Each new row is followed by its nearest point in the smallest flat space through zero that holds the last named rows.

q_407:
[[  8  13  39  -7  -3 -17  -1   2]
 [ 20   9   2  10 -10  -4  37  16]
 [  5   7  37  13 -12  -7 -12  13]]
New rows:
[  0 -25 -21 -14  21   5   7  -1]  [ -5  -6 -26 -10   9   5   5 -11]
[  8  12  -3 -10 -17  27 -17  16]  [-2 -3  0 11 -5  5 -8  6]
[-20  24  -7  -1  17  14  27  -9]  [  3   1 -14 -10   6  -1  17  -6]
[ 22  19  10  24 -17  14 -21 -26]  [ -2  -1  13  12  -7   2 -13   7]

q_382 (3 x 8):
[[  8 -31 -21   9   5 -20 -12  15]
 [ -2  -5  -1  10  -4  -1  20  53]
 [ 17  23 -39  10   5  31   7 -12]]
New rows:
[ 20 -22 -13  17  -3  -1  19  -7]  [  8  -8 -20   7   3  -1  -3   5]
[-22 -18  16  16 -17   8 -19  -9]  [ -5  -7  13  -5  -1 -11  -7  -7]
[ -5 -10  19   9  -1  -3  -6 -12]  [-5 -5 13 -6 -1 -9 -6 -9]

q_893:
[[ -9  19 -15  37  -2  10   6 -23]
 [  7 -12   9 -15  17  -3  -1 -15]
 [ 36 -17 -22  12 -27   0  19  -5]]
New rows:
[-15  -9 -15   7  41 -41  32   1]  [ -1  -2   5  -2  14   0  -1 -15]
[ -6 -18   0   9  -3 -10   2  -7]  [ 5 -3 -2  1  0  0  2 -6]
[ 11  -6  -1  17   2  -5 -13 -10]  [  5  -1  -4   6   1   2   4 -11]
[  9   0   2 -15  40  26   2  30]  [ -6  -4  12 -18  10  -4  -7   8]
[-10   4   2  -3   1  -3  25 -13]  [  0   1  -1   4   5   2   1 -10]

q_823, 3 rows:
[[ -1   8  29   4  42 -13  23 -20]
 [ 17  -2   4  -3  35  -9  29   7]
 [ 28  34   1  -2  15  -8  12 -16]]
New rows:
[-12   2 -34  36  20  35  10  -2]  [ 2 -6 -3 -1  1  0  3  7]
[  3  21 -21 -12   4  31  13 -20]  [15 18 -6 -2 -3 -1  0 -6]
[18  4 -6 34  9 -2 10  2]  [12  6 -2 -2  9 -3  9  1]
[41 40  9 23 20  7  1 10]  [ 32  32  -5  -4  13  -7  13 -10]
[  6   7  12  14  -1   2   8 -21]  [  0  13  10   2   6  -3   0 -15]
[-15  21   4  -3  18 -27  27 -19]  [  3  13  18   3  24  -9  12 -18]

q_224 (3 x 8):
[[-15 -16  33  13  13  13  23   9]
 [ 29 -19 -10   8  39 -32 -26 -22]
 [  4  -8  10  -8  -9 -49   7  -2]]
New rows:
[-24 -23  -5  -7 -20  12 -27  -3]  [-2  6 -6 -2 -6  9 -2  2]
[ -2 -23   8 -19  14  18  14  -1]  [-5 -7 12  8 11 11  7  2]
[  7   7  -4  15 -18  13 -26  13]  [  1  10 -13  -3  -5  14  -7   0]
[ -4 -13  26   5 -17  13 -10 -18]  [-5 -3  9  3  2  6  7  3]
[  6  14 -24 -21  -3  23  -4 -25]  [  6  15 -25  -5  -6  18 -16  -3]
[ 7  0 -7 20 10 15  2 -8]  [ 3 -3 -3  7 14 16 -6 -3]

q_675:
[[-28  30  46  -5  -1  15  -2  -3]
 [  4  34  22 -12   4 -11  19  -1]
 [ 12 -10  17  -3 -15   3 -35  -7]]
New rows:
[ -5  -8   5  -7  23 -18 -10  -7]  [ 3  0  0 -1 -1 -2 -2 -1]
[ 14   3   7 -12  31  34  13 -23]  [-6  8  4 -1  3  1  7  1]
[ -5   2 -23   3   9 -12 -11  -7]  [  4  -8 -13   3   1  -2   2   1]
[-12  25  10   0  -4 -13   1  27]  [-6 18 13 -4  3 -1 10  0]
[ -9 -16   3   9  10 -29 -30   3]  [  5 -13  -1   2  -6   2 -17  -2]

q_270, 3 rows:
[[ 20 -19   0   0   4 -24  17  26]
 [ 21  -3  14 -15 -14  14  13   3]
 [ -3 -26  -1  -8  13  20 -11  17]]
New rows:
[  0   8   0   5 -17  40 -19   0]  [ -6   3   6 -10  -5  33 -11 -12]
[-18 -20   2   8   0 -15  14   6]  [ -1  -8  -6   6   8 -14   1  10]
[  2   7 -14  -6 -18  -5   2  12]  [ 5  2  1  0 -3 -6  6  1]
[-49  24  -8  -3  -7 -23   9   3]  [-17  18 -11  16   4 -19  -6 -14]
[-12   6   4  -2   5   8   8 -11]  [-5  7  1  0 -2  6 -4 -8]
[ -2 -35  29  14  20  23  17   7]  [  6 -24   3 -10   7  16  -3  18]

q_734 (3 x 8):
[[ 10 -13   5   0  33 -20 -30 -46]
 [ 24  -4 -11 -13  25   6   6 -16]
 [  5 -16  34  -4  13   6 -10   2]]
New rows:
[-26  16  22  15   6   7   6 -11]  [-10  -2  12   6  -6  -5  -9   2]
[ -2 -13  10  26  24   3   8  13]  [ 2 -6 14 -2  4  5 -2  4]
[  6  -4 -10  -4  35  -6  14  37]  [ 13  -1  -1 -10   6  14  14   9]
[-21  34  33   5  -7  -7  32  22]  [-14   3  13   4 -22   8   8  28]
[ 12   7  19   5 -27  50  -5  21]  [ -1  -3  20  -5 -11  20  15  33]
[-15 -18  -5   4  -9  34   2  28]  [ -3   1  10  -2 -13  13  13  26]

q_389 (3 x 8):
[[ 34  25   5 -15  23  -5  -8  -8]
 [  5  18  27  17 -26   6 -37  18]
 [ 46  36  28  -1  -6  11 -11  49]]
New rows:
[-26 -19  10 -12 -16 -18   3  16]  [-18 -14  -2   9 -14   4   6   8]
[-24  -6  -3   0   7 -17  15 -13]  [-15 -14 -12  -1   4  -3   9 -15]
[21 -3 18 23  3 20 -6 -4]  [  8   9   9   2  -4   2 -11   6]
[ 12 -25  -5 -19  19  -8  19  -2]  [  5  -6 -14 -12  18  -2  24  -4]
[-25  17 -20  26 -12   9 -14  -7]  [-18  -7   3  11 -14   0 -15  -8]

q_619, 3 rows:
[[ 23  -9 -22  23  17   7 -17  28]
 [ 10 -33  38  -5  13  -5 -17  18]
 [ 19  -1  -7  33  17   1  22 -11]]
New rows:
[-27  21  23  15   4   5  14 -18]  [ -7   6  11  -1  -4  -4  21 -24]
[ 21  23 -26  -2  20  -7  -6  -6]  [  6  10 -25  13   2   5   2   3]
[-15 -28  18  17 -22  25  23 -26]  [ -2  -2  20   2   1  -6  21 -22]

q_431:
[[ 30   9  18  -4 -14  14 -14   0]
 [ -3 -12  39  -8   8 -10  14   7]
 [ -6  30  -2  48   8  11  16   6]]
New rows:
[-11  37  16   9   8 -19 -23  -4]  [ 2  9  6 13  1  5  4  3]
[ 16 -22  16 -37   5  31  -5 -27]  [ 18 -15  14 -31 -11  -1 -15  -3]
[-18 -20  -2  -1   2   8  19 -17]  [-15  -9  -4  -3   8  -9   8   0]
[ -5 -21  12  19  19 -10 -13   4]  [-8 -4  9  2  7 -6  9  3]
[  3   8  -8  16   8   6 -33  -9]  [  8  11 -15   7  -6   9  -9  -3]
[-21 -15  15   5  36  -5  -3  11]  [-19 -10  13   1  13 -13  17   5]
